All rows are made from the same 10 directions, up to rounding. Whole rows:
In the rows, zero is written as 128.
[[135  83 118 128 154 113  86 150 126 119 128 145 148 125  70 123 142  95
   78 135 125 152 111  96 130 106]
 [117 101 140 135 148 151  71 152 154 149 138 150 144 115  81 140 156  99
   53 138 140 169  65  91  90 103]
 [164 148 130 105 141 149 136 106 144 125 149 200  97 133 127 191 138 149
   77 100 133 100 110 165 129 130]
 [ 11 147  70 128 133 118 111 135 174  94  77  88 113 170 140 132 161 125
  153 124 150 153 153 100  87 137]
 [142 164 137 166 106  93 117 172 183 146 123 110  93 102 194 119 118 139
  181 112 178 172 118 138  88 103]
 [114 215 162 126  88 116 166  70 110  76 112 157 163 136  92 132 108  93
  128 167  60 140 154 126 164 171]
 [ 72  96 110 209 105 117  94 135 164 141 128  91 113  84  87  96 113 183
  148 153 163 156  69  84 105 151]
 [167 141 106 143 127  94 147  88 148 115 157 210 119  99 112 164 112 170
  127 111 118  94 136 178 126 151]
 [ 95 154 159 159  86 107 149  72  94 134 146 120 184 100  82  90 106  93
  135 180  76 153 120 102 133 158]
 [227 133 205 119 123 173 147 142 114 177 174 138 176  92 147 115 127 143
  133 141 110  69 149 144 117 126]
 [135 118 121 153 121  95 120 136 136 159 141 129 132  96 155 110 111 120
  155 123 139 163 105 147  99 111]
 [ 98  88  94 123 141 116 117 132 103 141 115 106 114 136 147 115 114 109
  135 116 136 166  96 140 133 109]]

Rows cut short, each followed by the rest of it:
[166 191 183 133 115 125 107 185 171 103  97 123 166 123 136 111 135  91
 146 152 117] -> [159 161 104 109 115]
[132 148 117 120 144 121 122 119 174  91 138 182 153 134  76 162 171 144
  98 128 118] -> [ 73 188 111 102 148]
[157  89 140  98 153 181 121 134  86 142 120 133 149 132 124 125 112 125
 106 133 101] -> [118  97 151 153 126]
[131 168 135 138 125 132 102 135 160  89  94 174 122 125 101 153 112 120
 101 138 113] -> [175  86 136 135 137]
[143 128 166 148 129 140  80 148 149 134 134 157 162 101  69 127 135  93
  67 157 116] -> [175  73  91 108 116]
[131 134 141 126 128 118 124 143 130  72 112 109 162 148  59 110 154 120
 119 157 108] -> [ 90 204  63 158 146]
[134 165 126 139 105  88 146 116 129 118 125 136  87 127 159 138 104 118
 146 113 140] -> [164 116 149 146 121]
[123 125 108 111 149 181 126 106 147 141 129 181 107 128 142 179 127 175
 101 107 129] -> [106  80 182 107 145]
[152 166 155 169 105 111 119  97 149  97 135 199 167  84  48 135 103 133
 102 167  83] -> [143 103 124 134 165]
[106 116 109  93 146 145 143  98 114 153 150 143 138 145 146 149 153 118
 110 111 121] -> [100 140 149 102 124]
[ 88 114  87 154 133  64  99 118 146 112 123 157 159 110  85 116 128  91
 123 139 114] -> [180 122 117  98 123]
[102 178 130 129 106  50 138 140 135  97 110  95 152 146 143  96 143  51
 168 138 120] -> [172 204  93 118 107]
[115 147 114 101 141 119 120 142 145 150 121 138 108 144 196 150 140  87
 127  96 148] -> [174 112 162  88  89]
[134 141 138 100 125 165 142 132  92 117  96 107  79 161 166 142 100 125
 125 115 130] -> [149  90 152 185 124]
[113 120  91 121 157 102 108  84 155  85 146 227 181 124  23 167 164 117
  58 138  85] -> [ 97 158 117 103 153]
[ 95 103  96  99 140 117 136 115  95 120 129 106  69 175 131 149 144 107
  92  98 156] -> [134 122 112 166 106]
[113 101  98 131 141 129 124 142 133 112 109 107 126 136 127 117 128 159
 156 125 135] -> [104 152 126 132 139]
[ 93 149 161  93 142 223 105 151 149 165 112 110 135 151 167 151 160 113
  91 130 136] -> [145  80 125  79 115]
[178 119 168 143 123 138 119 156 141 134 158 116 115 117  97 127 150 149
 100 132 158] -> [ 92 142  79 141 119]
[105 145 158 125 114 153 128 144 151 169 160  79  71 148 164 148 178 126
  97 108 196] -> [124 118  78 102  97]
[  7 155 106 148 103 121 142  69 148 132 141 102 154 137  99 123 167 124
 131 154 120] -> [121 152  81  75 163]
[181 125 121 142 131 101 129 165 156  94 123 126  92 128 127 132 129 177
 155 109 162] -> [ 85 179 121 154 128]
[ 77 150 139 135 128 166 107 128 184 143 141 128 142 130 109 149 182 140
  95 138 147] -> [112 128  86  61 137]
[205 145 138 144 123  71 127 147 137  91 126 171 128 107 110 126 103 122
 139 125 119] -> [136 155 142 161 121]
[138 130 117 157 120  88 109 147 160 130 139 138  65 117 136 146 127 135
 114 102 181] -> [166  92 120 126 102]
[130 205 167 140  78  97 171 102 114  92 119 108 127 136 130 113 110 107
 161 152 104] -> [136 171 110 169 150]
[202 120 189 127  95 118 174 123  47 185 171  79 115 107 184  86  86 102
 158 127 129] -> [135 116 142 181 101]
[128 107 132 151 108 112 132 118  88 173 139 107  98 103 165 106  80 111
 142 123 139] -> [194  46 154 145 108]
[114  77  94 104 163 116 103 168 126 124 116  97 126 157 130 118 160 105
 121 110 152] -> [125 159 102 121  95]
[116 125 125 135 121 122 126 129 113  99 107 109 109 142 102 121 115 126
 122 137 127] -> [142 119 106 171 135]
[131 140 137 140 114 143 128 129 126 116 116 122  72 134 129 144 107 149
 113 122 149] -> [148  80 126 167 132]
[100  85 148 113 130 197 149  99  78 140 147  76 162 145  75 106 151 159
 107 161 105] -> [ 46 154  76 156 165]
[104 124 136 116 135 131 114 130 121 153 131 122 176 125 132 111 142  76
 119 142 108] -> [160 122 121  89 111]
[163 172 179 169  96 113 123 169 179 100 134  99 123 115  97 112 151 155
 142 150 158] -> [ 99 184  56 132 137]
[142  96 130 136 133 146 135 154 130 156 138  83 137 117 157  99 134 171
 175 126 148] -> [ 79 161 125 112 130]
[129 139  90 154 133  47 103 115 157 105 121 208 165  92 100 131 105  89
 132 131  96] -> [193 115 164  94 123]
[160 119 121 134 140  83  94 200 149 114  97 108 115 129 157 106 122  96
 154 113 157] -> [179 139 122 127  83]
[137 132 116  98 147 147 136 110 143 168 161 176 101 132 176 180 150 133
  97  87 149] -> [114 106 177  86 108]
[143 108 156  85 144 198 136 131  67 117  99 103 166 155 113 110 114 115
 115 153  78] -> [105 128 129 180 143]
[221 113 172 141 132 147 123 173 143 118 144 126 146 105  95 113 135 180
 134 140 135] -> [ 53 178 101 149 137]
[ 68 110  89 128 130 121 126 114 105 138  98 105 129 133 158 109  99 110
 160 128 116] -> [180  89 157 122 128]
[139 138 142 152 101  69 140 103 118 155 178 136 109 106 125 126 129  93
 111 121 147] -> [158 116 111 125 104]
[ 72  84 100 131 135 114 117 124  92 141 112  85 167 129 121  82 117  91
 149 148 106] -> [166 118 115 121 123]
[ 66 127 112 154  99 111 156  64  95 120 139 109 130 125  87 112 112 138
 135 153 106] -> [124 121 107 153 167]
[121 141 117 120 127 137 143 121 126 146 114 130 142 120 186 122 105 134
 177 122 112] -> [137 123 184 105 134]
[146 163 171 131  98 150 158 118 121 141 150 103  86 134 149 139 131 148
 124 124 152] -> [105 127 112 153 132]
[ 99 198 128 132 102 119 168  91 144  88 105 135 169 132 133 122 121 145
 189 153  82] -> [ 96 199 144 119 180]
[144 121 144 118 140 154 104 169 132 116 103 112 128 140 122 123 133 119
 114 133 133] -> [140 120 109 140 116]
[131 155 137 140 127 155 116 168 184 133 105 115 134 117 171 126 134 167
 174 128 146] -> [117 141 141  82 135]
[112 147 129 139 112 154 153 108 141 134 133 116 110 125 148 137 125 183
 156 127 138] -> [ 89 134 139 122 158]
[175 139 151 156 123 112 113 162 180 126 153 141 116 105 111 136 152 159
 121 123 165] -> [ 99 154  97 108 121]
[177 184 142 138 104  97 163  86 140 122 156 198 110 103 142 163 104 145
 133 115 116] -> [117 129 179 134 143]
[105 143 105  86 128 102 166  79  84  95 136 137  86 182 119 162 143  93
  91 105 123] -> [114 161 123 181 125]
[163 148 160 128 114 139 154 126 126 137 147 119 137 120 142 122 131 148
 148 133 126] -> [ 85 165 127 132 138]
[119 143 138 135  98 108 157  89  78 132 132 116 106 127 138 117  88 104
 135 135 112] -> [167  92 141 174 132]
[189  74 149 112 154 148 111 178 115 174 151 108 144 116 152 108 141 123
 124 116 148] -> [107 134 126 114  90]
[124 152 162 103 138 203 107 121 125 109  99 163 153 141  86 155 125 112
  65 155  85] -> [145  73 128 142 147]
[ 83 175 118 113 123 144 130 144 171 118 106 103  66 169 183 164 159 137
 132  99 176] -> [136 135 122 107 117]
[117  99 117 161 125  89 112 120 120 139 134 133 195  87  92  82 110 106
 152 159  94] -> [155 126 123 102 135]
[150 135 101 110 140 111 149 123 142 116 135 155 100 141 158 157 137 154
 143  94 143] -> [ 87 170 162 127 127]
